The rows come from 7 hidden closed curves, with some noise, and rows from the same curve form a group. Each curve winds through 8 dimensions. The rows are also pushed far along 5 directions, which tell nothing about the answers.
In the rows, 128 means zero.
Some rows, each with its group after it:
[147 124 107 125  90 114 132 157 155 105 129  80 127 110 116 108  91] => k_819
[148 141 140 176 119 173 123 147 139 172 123 139 141 128 110 140  92] => k_809
[106  95 141 119 210 112 130 138 193 101 108 100 115 156 172  61  69] => k_639
[151 106 134 139  99 118 165 138 122 117 134 131 132 136 145 172 117] => k_809
[156 177  83  71 130 100 124  72 134  97 194 161 155  71  74  53 157] => k_365
[110 122 140 118 168 139 156 114  88 158 113 170 137 158 163 200 165] => k_365
[137 146 117 109 111 138 143 132 140 122 124 117 106 118 114 136 123] => k_565
[ 73 118 168 159 137 119  80 132 105 111 115 107 111 148 140 126 173] => k_819
[142 133 130 142 134 154 116 124 123 161 135 149 130 127 113 119 127] => k_693
[113 152 116 139  81  98  85 135 128  91 126  85 109  97 109 106 134] => k_639
[156 136 128  83 122 111 175 125 121 130 116 155 132 141 152 148 128] => k_809
[169 103 136 127  97  89 120 146 126  88 139 111 117 124 146 116 108] => k_365
[123 156 133 127 173 172 149 120 120 179 127 169 152 130 109 156 132] => k_819
[133 164 113  75 144 104 133 119 121 115 146 142 131 106 106 117 179] => k_693
[146 150 138 196  62 151 141 154 116 171 110 137 135 118 139 165 103] => k_819
[104 137 143 150 180 119 130 129 132 157 124 149 116 138 131 142 156] => k_809
[115 186 111 127 157 151 137  74 107 175 164 183 156 102  88 114 168] => k_365
[ 81 139 144 176 112 120  94 141  97 141 124  91 123 129 137 113 152] => k_693
[119 147 122 141 125 141 121  95  81 168 154 183 166 121 112 150 202] => k_819
[141 104 144 132 110 116 162 107  84 113 128 174 123 141 188 202 152] => k_565
[155 102 148 121 105  97 128 140  84  88 127 133 104 130 166 192 148] => k_565
[156 155 125 151  81 147 104 142  92 144 133 132 144 107 113 155 127] => k_565
[113 108 147 178  67 110 125 123  50 133 139 152 148 134 165 200 205] => k_290
[134 117 139 163 126 112 108 159 139 128 140  98 125 126 119 103 123] => k_290
[162 133 117 102  85 108 105 134 120 112 146  99 126 122 111  69 126] => k_290
[245  97 108  74  37  86 145 133  91  77 144 123 105 123 179 137  90] => k_290
[147 110 109 107 113 113 152 109 129 114 129 154 116 119 153 148 132] => k_565
[138  87 121  76 188 122 128  86 145  99 137 161 118 140 146 103 114] => k_565
[137 135 124 147  98 151 146 171 138 138 103 119 126 104 134 164  99] => k_809
[117 124 111  98 136 119 144 109 159 127 132 149 145 118  99  96 138] => k_809
[135 152 101  94 108 137 108 103 112 130 137 133 141 115 109 101 146] => k_365
[124 133 117  99  89 104 101 113  92  92 123 147 139 113 147 147 181] => k_565
[ 79 138 110  74 228 142 135  90 159 167 122 169 123 126  90  92 167] => k_809
[ 81 109 136 148 140 123 106 114 129 118 117 120 116 147 141 140 166] => k_290
[101 129 139 127 152 121 119 112 123 140 137 139 136 149 106 129 182] => k_809
[169 147  81 117  75 123 118  94  91 133 167 156 146  97 117 140 172] => k_290
[144 113 153 101 105 116 134 131 114  95 127 116 106 150 133 133 137] => k_290
[121 127 137 177  59 112 115 157  93 104 116  90 130 104 167 144  94] => k_639
[133  77 132 138 164 148 138 106 118 160 108 176 116 157 171 179 120] => k_819
[150 105 134 150 100 105 142 155 119 132 116 104 121 151 175 141 105] => k_290
[ 89  90 154 106 198 101 152 131 125 134  83 180 122 154 180 180 163] => k_365
[135  93 132 117 141  96 106 118 108  91 148  98 111 146 151 114 132] => k_693
[129 158 104 107  90 132  88 122 123 113 137  99 141 104  96  75 136] => k_365
[138 116 154 137 129 130 146 150 144 117 124 115 132 148 132 132  99] => k_819
[178 117  99  98 127 141 179  92 133 126 158 150 132 138 156 127 102] => k_693
[118  82 128 128 143 100  98 144 128  91 121 105 110 124 165 119 126] => k_290
[ 87 148  99 134 194 153 112 121 158 185 125 148 135 117  79 133 176] => k_365
[ 41 111 155 139 143 110 103 154  91 130 102  95 132 142 146 126 197] => k_693
[129 137 123 165 114 140 146 126  92 168 133 149 140 128 130 203 154] => k_639
[ 71 108 165 198 111 129 135 182  95 155  82 112 145 135 169 187 125] => k_639
[110 131 121  99 190 154 126 125 164 156 110 151 135 123 106  88 117] => k_290
[106 119 117  89 170 105 123  93 171  86 120 133 119 144 146 101 132] => k_565
[168 153 118 122 134 155 147 128 158 159 129 138 136 121 118  82  55] => k_809
[117 160 128 187  81 118  95 150 115 128 139 106 144  77 105 108 112] => k_639
[125 145 123 112  96 129 107 142 131 131 123 118 134 116  91 104 161] => k_290
[113 172 118 147 125 179 129 142 157 158 110 113 127 111  95 124  96] => k_365
[154 162  87 112 116 141 149 101 149 136 150 156 133  93 103 121 129] => k_565
[153 129 115 141  97 160 169 138 129 134 107 160 139 121 163 211 104] => k_565
[132 121  97  90 163 114 124 111 163 107 125 102 109 138 134  93 100] => k_693
[152  97 132 148  64 114 110 146 114  88 139  70 121 144 150 114 103] => k_290
[142  89 133 156 119 123 136 144 141 122 124 100 125 151 152 137  82] => k_565
[ 98 132 116 172 148 164 116 141 146 145 139 122 147 102 102 142 137] => k_565
[172 115 142  99 123 128 166 139 139 119 106 144 103 157 160 165 103] => k_693
[ 64 113 156 195 140 114  85 158 135 126 110  81 112 138 133 122 147] => k_365
[188 166 109  96  64  97 129 111 113  74 184 128 135  94  98 120 159] => k_290
[129 122 115  93 129 112 134  90 115 138 114 159 111 148 148 131 155] => k_819
[127 143 139 119  91 141 101 139 127  91 119  87 115 127 120 104 105] => k_565
[133 128 125  93 181 149 151 147 204 140  94 121 115 137 109  82  51] => k_819
[115 126 118 125 145 142 132 145 182 156  98 126 145 127 110  79  83] => k_819
[108 135 164 174  51 126  99 173  73 115 118 100 158 108 146 130 134] => k_365
[166  83 135 130  80 112 159 158 103 109  97 141 124 145 212 200 114] => k_639
[109  79 126 110 170 101 141 123 150  87 137 115 112 143 149 134 139] => k_565
[144 194 124 161  75 149 130 156 113 160 142 116 162  82  87 106 101] => k_819
[178  77 131 115 166 125 168 141 188 126  83 134  92 174 190 146  18] => k_693
[ 87 116 113 131 163 107 112 154 180 118 117  79 122 116 104  86 121] => k_819
[120 120 123 124 137 120 109 103 117 146 131 148 130 119  99 114 129] => k_639
[132 122 103  75 176 142 128  84 130 156 125 167 121 140 114 116 141] => k_565
[140 113 131 138 102  94 145 132  79 101 155 128 130 121 170 170 167] => k_693
[153 112 123  95  97  94 135 143 117  82 117 124 107 111 161 149 130] => k_809
[146 105 151 135  98 115 111 134 102  96 132 103  96 141 153 128 124] => k_693
[180 130 144 131  74 147 150 174 113 142  85 132 129 140 170 179  72] => k_365
[129 170 102  93 127 113  93 111 123 137 146 138 120  97  72  95 197] => k_365
[139  94 144 120 143 133 155 120 154 114 109 162 132 148 155 147  97] => k_290
[174 153 122 143  39 137 133 143  85 119 130 139 160 104 149 173 117] => k_819
[145  96 157 152 103 136 154 155 145 132  73 149 122 160 188 176  77] => k_819
[150 114 107 102 144 110 125 136 168 101 120 126 117 107 143 100  93] => k_693
[ 99 159  87 101 223 145 105  82 154 172 161 178 167  98  62  82 178] => k_819
[110 119 130 145 131 146 142 155 160 142 110  91 139 137 134  86  67] => k_809
[126 150 114 191 120 166 116 169 167 159 117  91 131 100 118 110  65] => k_809
[149 105 140 158 152 143 146 154 147 163 117 141 133 142 137 148  86] => k_365
[149  96 145  69 127  49  96  99 104  26 162  96  81 140 143  85 149] => k_639
[144 107 122 123 102  96 151 104  67 120 125 164 128 124 193 181 130] => k_639
[106 119 121  90 162  99 105  77 110  77 164 134 114 131 126 113 193] => k_290
[132 132 135 165  80 154 107 129  95 162 119 130 123 124 126 137 125] => k_639
[111 126 131 127 114 121 131 127 117 105 115 130 148 121 158 134 121] => k_365
[106 130 146 151 142 147 138 136 124 163 115 122 126 141 133 113 109] => k_809
[206 161  97 108 123 139 156 109 124 148 173 165 154 102 106 126 100] => k_693
[113 135 146 147 110 111 127 175 118 119 105  93 124 129 143 151 128] => k_693
[170 147 124 109 113 144 145 145 151 117 134 129 128 106 105 129  91] => k_809
[ 74 123 147 167 116 149 130 153  91 177  82 130 132 147 149 192 169] => k_639
[141 130 148 206  43 162 117 169 115 149 101 100 122 131 143 163  86] => k_809
[111 115 131 167  92 124 119 133  87 164 109 151 134 128 136 186 170] => k_639
[112 109 135 179 136 129 117 144 133 148 111 132 137 116 143 132  91] => k_639
[142 115 117  84 148  69 127  71 103  91 172 163 111 137 149 118 210] => k_693
[156 163 125 122 113 167 122 133 132 146 139 126 134 107  87  97  95] => k_639

New rows. What belongs after each?
[118 115 130 111 148  65 107 136 121  82 130  98 105 130 154 117 139] => k_693
[141 158 129 117 127 163 157 125 128 169 126 159 136 129 114 127 133] => k_693
[111 140 128 172 107 136 139 137 122 133 149 119 148 112 119 142 147] => k_565
[ 72 140 115 144 121 142 121 142 145 114 123 102 143 107 113 136 167] => k_565
[116 117 113 118 162 130 136 106 162 135 116 138 118 152 133 132 134] => k_290
[137 116 142 146 158 128 134 138 163 121 129 103 114 162 153 112 106] => k_639
[ 80 134 150 142 150 168 105 152 148 145  92 115 121 138 109 131 140] => k_819
[118 111 141 177 133 133 151 163 122 135 130 112 134 129 160 167 117] => k_693
[152 142 105 100 149 153 131 110 122 160 145 145 128 129  97 137 144] => k_365
[108 125  90 104 196 133 129 111 191 111 144  96 117 131 111  88 117] => k_693
[140 109 112 112 128 117 136 125 124 134 112 147 115 135 150 173 148] => k_365
[ 83 148 124 146 161 180 122 115 152 161 130 132 155 129  89 113 137] => k_290
[149 167 125 161  79 146 113 155 109 128 150 112 150  89 125 108 122] => k_639
[115 124 134 139 113 140 143 148 133 112 104 125 143 118 155 148  93] => k_365
[ 91 143 121 154 161 123 106 150 164 112 157  82 145 101  94  72 138] => k_693
[148  68 146 128  78  86 113 150 135  55 107 110 115 143 183 144 118] => k_819
[ 90 121 145 122 170 117 140 152 121 145  99 135 126 143 145 164 165] => k_693
[105 148 117  83 138 123 117 111 120 112 142 111 121 128 106  98 182] => k_693
[142 186 135 165  48 140 127 190 119 125 122  74 140  96 107 138 106] => k_693
[164  93 149 145  52 109 133 144 103  92 113 139 130 142 181 181 130] => k_819
[212 115 124  84 119 124 165 109 112 114 150 145 106 143 158 130  77] => k_290
[160 149 131 133  98 126 121 129 103 112 151 123 108 125 146 140 159] => k_639
[134 157 111  76 124 117 133 110 107 114 139 165 139  94 114 134 172] => k_365
[ 84 127 129 118 174 129 147  95  94 166 114 190 161 141 154 162 181] => k_365
[170  97 136 104  72 103 129 109  96  64 136 135 131 137 183 130 104] => k_565
[106 141 120 149 119 138 125 115  96 164 124 153 121 130 138 175 199] => k_693
[ 96 147 143 178 123 156 138 140 148 163 120 108 133 144  99 133 122] => k_809
[112 120 133  72 155 105 149  86  88 120 129 164 126 160 150 157 194] => k_565
[151 137  89  71 126 133 140  88 165 103 126 148 124 120 131 101 105] => k_565
[126 127 143 180 125 143 103 185 172 131 110  80 126 133 110 121  87] => k_693
[122 124 123 142 122 119 123 140 107 130 126 142 128 109 134 175 159] => k_639
[142  60 147  89 162 112 168 125 165 111  69 152 101 185 206 140  64] => k_290
[117 122 119 106 111 134 141 125 118 129 114 124 128 143 131 152 151] => k_809
[175 130 123 105 110 139 164 110 111 124 154 146 145 131 131 138 106] => k_565
[ 96 145 135 189  83 136  98 154 112 157 123 104 145 110  86 139 143] => k_639
[170 140 109 112 165 120 138 117 152 129 164 141 142 117 107 102 104] => k_693
[145 128 127  73  97  99 118 102 111  86 150 123 123 138 108  99 172] => k_290
[113 102 154 156 131 128 123 186 134 138  84 118 135 136 158 162 114] => k_365
[133 126 165 185  94 162 130 152  76 179 101 141 123 158 160 196 130] => k_809
[138 119 130 132 111 120 167 119 116 130 112 143 123 158 170 187 131] => k_565
[123  90 106 121 158 119 126 113 149 104 143 132 130 121 136 128 132] => k_565
[195 166 108 162  42 160 189 125  96 153 163 156 163 103 131 186 102] => k_565
[122 114 138 135  69 139 161 144  84 156  86 163 145 135 176 197 148] => k_565
[145 112  99 109 154 129 130 109 152 100 153 138 131 109 123 128 120] => k_565
[145 161 159 186  77 142 117 183 110 157 117 114 148 114 119 133 104] => k_365
[124 130 138 189  85 146 111 179 135 147 112  78 111 117 112 134  95] => k_565
[176 130 132 103 114 156 173 140 159 135 110 137 124 142 141 119  66] => k_693
[ 80 121 128 136 161 146 131 143 129 165  96 117 132 148 140 139 138] => k_693
[ 87 124 131 151 114 127 117 141  88 148 105 108 123 140 154 163 166] => k_693
[138  94 114  88 121 113 134 123 136 102 128 121 131 140 133 119 133] => k_819
[137 124 105 135 156 150 154 111 136 157 129 130 118 144 149 151 100] => k_693
[120 132 145 118 148 131 128 129 108 125 127 139 134 133 133 143 138] => k_819
[119 104 133 100 117  91 137 100 112  80 112 148 117 154 186 155 156] => k_565
[112  98 157 128 135 110 117 140  84 139 125 119 115 155 146 131 170] => k_290
[104  90 172 112 171  78 138 134 121  95 105 125 102 163 181 123 127] => k_639
[182 113 136 103  63 144 178 137  94 140 104 169 150 148 170 186 108] => k_819
[156 146 148 175 117 138 130 191 200 122 104  67 119 124 121  81   4] => k_693
[101 150 111 108 158 135 112 108 155 126 121 121 107 127 105 114 149] => k_565
[ 68 107 132 137 198 122 120 124 103 170 112 176 136 126 129 182 207] => k_639
[ 89 122 136 106 174  81 125 123  91 131 120 147 119 140 149 160 206] => k_693
[118  74 157 155  98  63 104 179 127  70 110  50 104 154 187 107 112] => k_290
[100 159 143 138 157 102  91 120  97 147 146 150 147 118 109 105 197] => k_365
[126  88 163 120 137  95 126 129 114  94 123 106  94 167 152 138 127] => k_639
[130 124 125 139 144 104 111 120 111 100 159 120 124 112 150 117 143] => k_639
[ 93 146 143 149 149 128 139 125 117 132 141 130 130 131 119 151 173] => k_565
[173 102 133  99 122 137 151  99 100 111 138 167 124 137 162 154 105] => k_565
[171 132 120 104 160 154 153 138 200 153 121 146 127 133  89  96  69] => k_290
[198 178 125 127  94 131 171 123 107 161 143 168 134 119 130 156 104] => k_693
[158 144 129 148  84 140 137 126 125 133 134 152 150 127 131 150 129] => k_819
[151 144 132 110 110 107 145 121  93 132 138 152 142 118 137 127 131] => k_819
[107  88 145 151 141 133 113 162 147 113  94 111 140 140 162 140  93] => k_819
[169  97 146  60  71  71 130 105  77  54 145 127 101 153 156 135 175] => k_290
[125 110 130 161 112 184 141 174 164 132 111  86 146 128 125 129  50] => k_565
[115 117 138 132 156 122 159 105 140 153 133 151 138 155 126 116 128] => k_809
[ 95 199 145 169 104 152 114 159 124 137 121 112 154  91 100 119 126] => k_365
[105  80 141 119 173 113 116 133 117 114 108 127  99 139 158 147 131] => k_819
[141 111 152 169  85 126 122 151 131 118 124  93 120 155 147 131 111] => k_693
[137 156 141 111 150 103 120 130 147 106 126 132 132 123 133  90 107] => k_365
[100 131 112 118 119 123 131 127 128 126 119 134 151 112 126 131 156] => k_365
[136 151 127 138 171 161 157 117  96 196 131 197 135 126 117 215 168] => k_565
[146 122 124 144 120 144 132 104 105 148 146 139 130 139 140 131 121] => k_290
[146 188 128 139  75 156 117 156 136 133 134 106 125 101  83 117 135] => k_693
[141 122 128  73 143 111 138 120 156 106 116 134 114 143 136  90 125] => k_693
[ 92 122 171 142 136  87 111 149 118  94 116  97 109 136 153 101 131] => k_639
[137  86 130 133 130  96 128 154 170 101 101 102 102 141 156 122  84] => k_565
[ 78 136 161 151 155 130 121 137 140 155 112 137 130 134 103 111 156] => k_809
[122 149 119 140 113 135 116 151 163 121 138 109 146 105  99  95 143] => k_693
[ 76 124 146 160 141 107  92 141 121 123 120  80 113 140 137  93 141] => k_693
[ 80 106 143 109 169 133 136 131 134 140  96 130 109 145 134 132 145] => k_809
[147 160 113 149  87 137 118 176 154 122 114  88 131  93 115 119  81] => k_693
[140 133 125 100 119 135 131 144 148  86 110 107 113 126 133 149 106] => k_565
[124 103 133 103 167 161 171 134 147 149  99 131 117 171 152 153 103] => k_693
[ 95  91 100  69 180  95 130  77 131 117 138 152 128 134 135  87 171] => k_809
[102 147 147 178 119 158  92 141 136 133 129 100 123 129 104 122 134] => k_819
[113 178 112 137 122 121  93 122 134 135 132 131 152  92 103  84 135] => k_819
[121 148 107 122  83 139 144 122  88 150 128 161 160 100 124 166 174] => k_365
